The rows are grouped in 4 different ways at once. Each group adds its own fixed numbers to the row, and there is some noise. The rows also spread widely along 14 directions, which tell nothing about the answers.
(in the rows, 128 means zero)
Some rows, each with its group in each grouping after it:
[133 124  82 125 169  92 161 112 117 113 114 151 145 125 102 126 114 206
  83 134 106 133 125 122 136]	Z_720 (5) Z_883 zez
[129  98 143 150 153 151 137  90 149 115 152 111 114 142 133 144 136 113
 131 111 158  83 136 124  94]	Z_103 (4) Z_226 fode
[120 131 118  83 117 127 155 127 139 141  82 101 207 163 104 128  96 109
 137 161 129 116 127 154 105]	Z_178 (1) Z_226 sov
[142 159  88 111  90 124 107 108 157  95  92 134 190 167  82 148 148  88
 114 123  70 157 108 141 117]	Z_103 (2) Z_883 sov
[166 131 112 127 120  92  92  96 106 125 143 161  83  93 111 111 127 170
 152 100  99 147 140  98 120]	Z_82 (4) Z_526 zez
[127 180 151 112 105 117 139 117 125 121 117 133 151 131  99  91 134 121
 105 113  75 147 108 153 147]	Z_720 (1) Z_526 fode
[164 115 108 137  97 121 138  70 123 152 119  83 130 139 112 145 165  67
  80 115 141 115 119 115 137]	Z_178 (3) Z_226 sov
[116 124 164 140 112 110 131 126 128 129 119 150 158 179 108 124 127 179
 145 137  89 141 115 140 153]	Z_82 (0) Z_526 fode
[107 145 133 126 121 133 164 189 122 149  95 141 203 195 110 191 115 161
 133 146 143 116  77 114 130]	Z_720 (5) Z_883 fode
[116 173 143  88 182  83 180  99 128 118 121 155 111 102 110  73  84 171
 100 124  78 147 138 143 156]	Z_720 (0) Z_883 sov
[109 133 146 105 107 127 148 131 128 141 114 116 107 121 162 106 135 130
 173 150 160 113 152 137 102]	Z_720 (3) Z_526 fode
[125 146 153 169 109  77 136 153 153 113 115 164  97 131 135 159 147 113
 137 125  93 190 106 140 173]	Z_720 (2) Z_526 fode
[ 89 134 104 127 185 138 202 157 106 136 101 118 156 157 119 134 113 197
  72 128 143  89 100 134 123]	Z_178 (0) Z_226 fode
[132 119  87 188 148 116 129 156 131 103 117 151 120 125 143 141 140 157
 131 106 119 149 140 164 132]	Z_82 (0) Z_226 fode
[110 157 101  94  38  98 114 172 120 161  94 149 103 174 172 194 152 120
 173 139 150 173 106  94 125]	Z_178 (1) Z_226 fode
[153 155 112 101 141  91 147 119 138 138 123 138 120 122 113 126 121 115
 133 152 129 148 126 100 131]	Z_178 (2) Z_526 sov
[ 96 107 101  99 127 117 123 130  99 115  88 169 136 157 108 167  81 249
 154 108  85 126 120 108  95]	Z_178 (1) Z_226 sov
[180 189 124 122 155 140 159 127 132 157 156 154  85 126 134 142 149 160
 126 133 155 124 129  85 145]	Z_178 (2) Z_883 zez
[112 132  88 121  63 102  92 123 108 144  94 123 139 152 126  89 140 155
 142 110 116 167 148 159 123]	Z_178 (1) Z_883 sov
[149 154  71 139 161 124 144 144 123 111 132 131 133 127  89 140 162 133
  84 153 144 115  86  89 109]	Z_103 (5) Z_526 zez
[106 116 121 145 153  72 141 120 117 153 146 139 113 174 118 150 104 119
 111  91 178 135  94  67 128]	Z_178 (5) Z_526 fode
[143 115 180 133 139 160 165 105 163 116 101 121 161 157 146 139 105 156
 176 118 114 116 177 187 119]	Z_103 (4) Z_526 zez
[127 139 122 132 116 145 154 139 139 139  98  98 159 143 126 136 137  95
 120 132 141 121 125 164 120]	Z_178 (1) Z_226 sov
[200 168 115  92 171 127 219 143 127 125  68 153 197 122 109 181  83 177
 121 125  58 137 130 159 154]	Z_103 (3) Z_526 fode
[152 161 142 121 131 135 163 112 168 121 125 141 146 164 134 156 145 116
 127 146 115 137 131 147 152]	Z_103 (2) Z_226 fode
[145 124  84 125 165 100 172 127 167  98  98 118 192 158 115 118 116 125
 119 192 127 140 152 151 125]	Z_178 (0) Z_526 zez
[ 93 106 120 166 132 144 146 155 105 157 105  80 178 158 123  48 134 171
 115 125 189 105 144 198 117]	Z_82 (4) Z_526 zez
[ 98 173 110 128 150  69 110 100 146  67 148 173 101 114  97  87 140 110
  77 118  65 164 104 131 143]	Z_720 (5) Z_226 fode
[ 63  90 117 169 117 100  88 130 128  91 104 136 126 169 114 118 115 145
 140  72 118 153 127 147 100]	Z_178 (4) Z_526 sov
[ 98 119  94 138 102  88 157 151  87 187  89 100 106 136 143 108 136 162
  96 118 178 144 110 139 146]	Z_103 (2) Z_226 zez
[ 91 123 108 141 137 136 142 160 114 122 111 132 121 111 145  87 134 197
 138 137 135 119 147 186 107]	Z_82 (1) Z_226 fode
[196 116  85 109  91 107 137  84 116 150  87 106 151 118 106 160 130 116
 126 112  97 150 138 126 127]	Z_103 (2) Z_526 sov
[122 145 138 145 114 123 140 140 104 167 121 109 120 149 136  76 140 161
 133 128 162 127 136 139 140]	Z_178 (0) Z_526 zez
[161 144 135  97 132 151 150  61 120 159 159  94 101 117 123  90 160 113
 116 133 158  89 148 101 112]	Z_82 (0) Z_526 sov
[161 135 110 143 103 128  81  66 118 123 159 136 123 128  85 114 163 112
 105  90  97 118 113 108 118]	Z_82 (2) Z_226 fode

New rows. What belongs after each?
[118 172  81  82 145 108 151 162 123 162 111 117 165 127 135  85 104  98
 143 154 189 131 139 143 107]	Z_82 (5) Z_226 sov
[ 96 151  81 156 143 118 114 130 138  77 119 138 106 109 105  91 156 127
  88  98  94 151 125 160 108]	Z_178 (1) Z_883 sov
[163 118  87 161 153  84 145  69 171  98 162 131 119 151 110 136 185  91
  66 168 138 151 123 104 155]	Z_82 (5) Z_526 zez
[206 130 110 160 181 118 166 141 132 135 139 135 170 114  78 160 137 147
 104 180 127 111 100 105 147]	Z_82 (5) Z_526 zez
[161 115 110 119 139  83 167 111 118 164 108 105 181 128  85 140 100 109
  88 151 134 125  93 117 146]	Z_82 (1) Z_226 zez
[129 124  47 189 130 154 133 162 169  87 123 125 109 143 172 196 199  67
 129 122 190 131 136 134  82]	Z_82 (3) Z_883 fode
[109 153 116 128 116  96  87 121 135  87 140 145  84 110 109  90 154  98
 139 128  99 146 109 105 100]	Z_103 (0) Z_526 fode
[124 106  91 173 118  87 161 155 129 141  98 137 137 159 144 204 142 123
  95 108 139 161 100 137 158]	Z_82 (5) Z_226 fode
[100 110 150 146 129  68 156 124 171 112 114 138 143 179 125 158 112  92
 126 141 124 168 109 129 150]	Z_178 (1) Z_526 fode
[163 131 150 140  83 115 140 124 120 159  97 137 126 121 126 168 133 144
 142 104  88 161 127 152 161]	Z_82 (1) Z_883 sov
[ 95  93  92 128 125 106 129  81 145 124 131 115 133 159 155 107 128 110
 129 117 173 124 167 151  98]	Z_82 (5) Z_226 fode
[159 125 107 139 169  53 169 115 119 113  93 148 140  86  84 135  84 157
  89 111  62 168 109 131 159]	Z_720 (2) Z_526 zez
[132 113 134 131 157  93 188 149 152 110  90 113 157 107 114 126 120 118
 122 195  99 129 120 163 133]	Z_103 (0) Z_526 fode
[105 132 150  95 112 126 132 114 122 156 124 124 133 146 123 131 106 113
 165  99 152 106 115 101  81]	Z_82 (2) Z_526 fode
[113 118 155 129 104 169 118 127 120 133 122 120 126 141 114 146 156 161
 138 130 129  79 104 121  92]	Z_82 (4) Z_226 zez
[ 96 115 158 139  92 135 149 135 134 145  98 103 132 132 129 124 146 122
 130 131 135 118 115 164 114]	Z_82 (1) Z_883 zez
[ 95  96  94 144 121  85  95  90  97 126 115 143  95 139 111 168  95 125
 108   4 122 146  98  89 100]	Z_82 (4) Z_226 sov
[146 142 106 120 118 100 107 112 138 152 139 147 147 171 119 140 114 114
 156 126 160 151 126  95 131]	Z_82 (2) Z_226 sov
[120  91  58 117  65 101 110  96  85 139 107 109 103 152 127 139 180 181
  86 113 120 135 119 102 109]	Z_178 (4) Z_526 fode
[100 147 160  72 158 112 163 132 145 120 129 152 145 146 116  92  90 188
 167 194 122 116 130 125 108]	Z_103 (1) Z_526 fode
[170 139  96 135 115 136 105 120 134 118 110 121 176 138  91 148 125  94
 150 115 117 122 122 113  87]	Z_178 (2) Z_526 zez
[133 125 134 160 152 121 127 150 134 135 136 131 118 112 149 113 112 115
 174 115 167 120 152 154 109]	Z_103 (5) Z_226 fode
[150 131  81 171 113  70 127 133 131 134 120 156 121 153 157 139 146 147
 112 104 127 199 147 165 188]	Z_82 (4) Z_226 fode
[156  99 108 178 153  54 133  77 137 115 130 151 108 130 112 151  98 129
  92  81  99 175 129 122 171]	Z_178 (1) Z_226 zez
[122 108 132 160 130  93  91  91 140 114 152 170 124 184 108 134 118 188
 148 124 126 145 126  92 147]	Z_720 (2) Z_226 zez
[152 143  92 136 144  71 129 113 169  88 110 150 151 120 107 100 125 127
 121 170  81 176 146 169 157]	Z_103 (2) Z_226 zez
[133 129 116 183 149  77  99 148 130 105 131 189  80 114 116 136 114 185
 155 103  99 171 129 115 139]	Z_178 (2) Z_883 zez
[157 116 121 151 115 136 121 124 131 143 123 124 133 131 122 154 149 137
 143 143 141 112 124 124 120]	Z_82 (2) Z_226 zez
[131 141  84 157 127 127 134 119 150 116 147 162 101 182 159 175 173 162
 121 120 159 154 140 102 139]	Z_720 (2) Z_883 fode
[139 153 122 144 132 138 146 137 120 111 122 142  83 103 121 166 174 161
  84 124  92 130  99 123 148]	Z_720 (4) Z_226 sov
[173 105  76 105 157  89 123  92  87 152 107 161 186 137  93 134  47 220
 150  85 104 137 156 123 126]	Z_82 (5) Z_226 sov
[169 144 130 118 141 170 184 106 161 121 112 106 175 128 134 145 146 102
 124 144 112  98 155 173 111]	Z_82 (0) Z_883 fode
[131 181 139 142 138 132 137 165 115 112 107 121 109  81  80 123 152  77
  86  88  87 130  63 133 122]	Z_103 (4) Z_526 sov
[148 142  85 130 154  82 137 131 100 110 125 182 107 120  91 119 141 250
  95 159  81 147 101  96 156]	Z_82 (3) Z_526 zez
[110 140 164 108 144  97 151 184 117 172 105 125 177 152  86 104  82 155
 167 187 153 119  93 112 129]	Z_178 (2) Z_526 sov
[159  90 126 133 116 123 131  74 125 144 109 133 184 193 113 174  99 181
 143 104 114 122 140 119 136]	Z_82 (0) Z_226 zez
[113  96 121 146 102  65 146 115 134 176 116  99 145 165 124 148 130  61
 109 127 182 154 105 113 151]	Z_82 (5) Z_883 sov
[141 178 147  90 101  96 124 104 110 168 132 146 168 163  78 103 118 131
 104 117  97 140  83 108 165]	Z_82 (2) Z_226 fode
[135 158  94 115 100 126 137 119 142 115 121 148 134 154 145 149 168 142
 119 139 115 149 138 134 134]	Z_720 (5) Z_883 fode
[102 136 105 151 105 123 106  84 161  92 126 134 133 176 122 131 159  88
 100  84 110 161 128 155 130]	Z_82 (1) Z_226 sov
[ 90 148 141 163 162 106 139 174 169  82 137 186  80 138 144 149 149 161
 154 159 131 153 117 122 128]	Z_82 (5) Z_526 zez
[138 134 155 159 161 109 143 136 137 116 129 139 147 120  77 113 123 141
 105 149  89 120  90 144 152]	Z_103 (2) Z_226 fode
[163 139 135 127  82 142  75 114 117 154 157 133  77 126 150  98 171 164
 186 158 159 116 163 109 116]	Z_178 (4) Z_226 zez
[148 183 161 136 160 158 132 107 141 121 168 154 116 138 112  79 152 170
 123 139 117 107 135 132 149]	Z_82 (0) Z_226 zez
[126 106  80 136 139 111 164 122 125 127 106 142 106 125 146 167 140 185
 107 119 134 133 141 130 117]	Z_82 (5) Z_883 zez
[176 150 116 138  96 122 159 120 118 175 109 109  98 125 143 153 165 110
 112 104 138 157 136 131 162]	Z_178 (2) Z_526 sov
[ 81  80  97 132 123  45 136  92 114 147 127 125  81 132 147 103 120 145
 101 101 160 156 136 120 127]	Z_82 (4) Z_883 fode
[127 167 117 118 117 138 135 137 126 131 108 107 151 127 103  94 143  98
 106 112 122 133 116 159 121]	Z_103 (4) Z_883 sov
[143 137 193 119  58 132 132 104 144 164 126 111 105 143 157  96 171 128
 180 162 127 138 162 167 153]	Z_103 (2) Z_526 fode
[159 145 174 124 150 143 172 125 145 130 116 151 179 160  93 192 108 145
 134 124  94 110  96 112 133]	Z_82 (5) Z_526 zez
[100 146 103 177 207  78 159 165 142 107 112 155 156 144 115  99  80 138
 105  99 131 173 126 176 165]	Z_82 (0) Z_226 sov
[158 128 123 145 115 107 125 107 126 153 149 116 101 130 137 119 155 106
 131 144 152 125 136 106 139]	Z_178 (0) Z_226 fode
[126 123 118 179 131  91 102 130 164 100 138 148 112 149 127 143 146  87
 137 133 132 164 130 130 144]	Z_178 (5) Z_226 sov
[119  94 143 125 116  77 161 129  88 172  88  86 180 132  58  95 105 160
  82 161 107 120  79 135 151]	Z_178 (1) Z_526 sov
[112 128 131 121  99 112 121 117 155 105 115 106 136 123 140  83 148  82
 162 171 127 134 156 161 101]	Z_720 (0) Z_526 fode
[143 106 135 113 169  91 171  84 134 145 117 144 147 145 127 128  73 174
 137 132 129 130 159 139 153]	Z_82 (3) Z_226 sov
[ 97 116 193 151 131  95 165 141 129 164 123 118 111 145 127 116 122 143
 122 133 152 131 103 137 159]	Z_82 (4) Z_526 zez
[128 139 147 164 157 157 138 154 138 100 123 140  72  91 147 142 139 144
 157  88 122 123 150 153 101]	Z_178 (4) Z_526 sov
[112 174 111 123 104  82  92 138 136 144 144 120 127 153 135  21 139  89
 165 164 184 161 151 129 127]	Z_178 (0) Z_526 zez
[130 119  88 107  92  74 101 139 100 152 113 159 107 136 146 142 107 201
 176 137 150 158 142  88 121]	Z_720 (4) Z_883 zez
[153 152 183 149 169 152 158  80 177 134 182 126 118 152 127 129 141  66
 134 106 168 103 134 112 129]	Z_82 (2) Z_526 fode
[171 180 115  92 108 134 132 177  89 164  96 148 124  93 127 140 111 184
 172 116 115 130 123 116 114]	Z_103 (4) Z_883 zez
[164 122 128 145 148  99 146 102 173 129 132 142 131 157 152 189  93  76
 168 112 153 161 159 120 142]	Z_178 (1) Z_226 sov
[106 174 104 129 164  94 109 147 135 111 138 134 168 128  63  40 121  95
 109 143 132 145  97 135 119]	Z_82 (2) Z_526 sov
[170 115 128  80 123  55 150  90 133 156 114 131 204 155  79 163  80 103
 115 163  96 140  92  95 156]	Z_82 (4) Z_226 fode
[ 70 130 194 138 127 111 115 114 151 101 144 122 102 151  80  95 157 101
 103 146 109 118  71 113 128]	Z_103 (4) Z_526 sov
[117 122 144  85  88 103 103 125 125 142 113 152 146 154 103 133 112 175
 185 168 105 123 110  96 103]	Z_103 (2) Z_883 fode
[153 156 107 107  98 114 116 144 101 167 105 103 182 145  83 126 124  88
 112 131 137 124  86 107 126]	Z_178 (4) Z_226 sov
[112 161 124 147 142 133 135 108 161 105 149 142 110 181 124 109 168 139
 106 133 147 136 129 119 134]	Z_178 (2) Z_526 zez
[132 143 134 125 168 127 158 104 121 129 144 130  93  96 115  71 137 195
 110 151 129 106 142 130 126]	Z_720 (2) Z_526 zez
[139 179 143  88 114 152 161 102 151 132 111 126 185 191  84 168 142 112
  87 131 102 109  75 103 137]	Z_103 (2) Z_226 zez
[ 57 114 172 154 115  94 110 146 144 128 126 133 116 147 126  99 121 103
 154 132 154 127 109 144 114]	Z_82 (5) Z_226 zez
[101 120 139 163 132  84 125 130 133 120 132 159  71 136 155 137 119 134
 157  78 140 165 137 127 130]	Z_103 (5) Z_526 fode
[104 135 124 128 146  96 166 171 138 133 103 176 146 180 135 174 103 197
 152 138 130 160 109 120 145]	Z_82 (2) Z_526 fode
[144  95 116 174 136 108 129 114  97 151 119 115 118  99 125  85 126 169
 133  91 135 139 166 174 136]	Z_82 (5) Z_526 sov
[151 129  73 142 113 114 162 123 110 158  89 115 149 156 142 170 133 122
  94  79 158 142 121 136 142]	Z_82 (3) Z_226 zez
[130 168 132 136 138 170 171 160 160 116  79 111 157 125 148 137 122  78
 153  90 128 137 160 199 100]	Z_178 (2) Z_526 sov
[101 119 124 136 127 135  86  97 152  92 139 146 106 149 127 129 122 120
 169 102 131 125 148 121  81]	Z_178 (1) Z_226 sov
[111 109 114 164 129 149 153 142 169 124 122 109 140 156 148 174 163  82
 137 139 181 111 128 142  96]	Z_82 (2) Z_883 fode
[135 141  79  85 109 113 156  96  84 147  79 109 121  85 128  81 119 186
  92  99  81 140 161 183 128]	Z_178 (1) Z_226 sov
[125 165  71 128 100 112  88 160  98 114  98 165  84 107 132 137 136 161
 155  79  94 166 130 113  99]	Z_178 (0) Z_883 sov
[120 163 145 104 157 120 163 151 114 131  91 131 172 110  84 130  74 125
 113  92  94 122  93 140 120]	Z_720 (4) Z_883 sov
[123 148 128 132 108  92 131 180 101 170 111 109 143 125  95 101 139 108
 126 169 166 127  73 104 129]	Z_103 (5) Z_526 zez
[ 94 163 128  88 102  98 137 126 131 149 107 115 163 170 126  80 114  87
 134 137 153 136 120 145 127]	Z_103 (3) Z_226 fode
[125 154 162 126 111  92 130 103 119 156 124 132 128 145 108 103 101 114
 131  82 127 150 110 114 147]	Z_720 (2) Z_526 zez
[118 134 159 184 154 100 134 156 161 119 146 142 129 144 106 139 141  80
 130 133 143 141  87 120 142]	Z_82 (2) Z_526 fode
[148 117 101 104 163 100 173  82 142 122 144 139  95 126 144 157 132 140
 107 130 141 127 140  96 118]	Z_82 (4) Z_526 fode
[135 127 138 129 133 110 149 128 131 143 107 156 157 187 128 167  91 180
 164 104 128 149 142 123 142]	Z_178 (5) Z_526 sov
[139 116 151 180 164  98 164 137 157 124 126 143  91 117 132 157 133 144
 120 152 124 140 124 137 162]	Z_178 (2) Z_226 zez
[166 141 123  89 124 118 164 114 105 160  87 135 152 124 106 158  93 181
 125 116  92 119 121 118 129]	Z_178 (2) Z_226 zez
[ 91 174 133  94 152  98 223 128 134 154  79 113 154 153 126 121  93 115
  60  89 118 156 113 168 163]	Z_178 (1) Z_883 sov
[211 191 109 106 153 124 182 135 117 155 107 147 149  86 112 126 127 177
 105 147  83 142 134 160 173]	Z_82 (2) Z_226 zez
[171 139  83 156 148 117 152 126 151 119 140 130 150 138 132 133 168 113
 108 157 145 144 144 148 142]	Z_82 (5) Z_526 fode
[143 154  67 134 120 116 142 172 136 128  91 130 164 155 131 129 141 143
 141 155 152 161 133 149 126]	Z_103 (2) Z_526 zez
[115 149  90 135 143 110 148 116 154  92 108 112 154 121  95  76 164 101
  66 154  99 146 125 182 136]	Z_103 (5) Z_883 sov
[138 119 110 136  98 130 113 117 127 125 124 142 101 143 157 145 149 153
 177 107 139 139 162 127 102]	Z_103 (5) Z_526 fode
[ 83 140 111 151 125 131 129 137 134  90 115 130  75 107 145 130 158  95
 121  68 125 133 120 146  79]	Z_103 (5) Z_526 fode
[125 189  96 139 161 138 137 138 135 138 154 148 153 190 113  86 141 158
 109 111 180 140 121 119 138]	Z_82 (2) Z_526 zez
[126 144 101 130 136 117 123 136 135 103 135 142 135 147 109 100 156 145
 131 170 133 126 118 118 117]	Z_103 (3) Z_526 fode
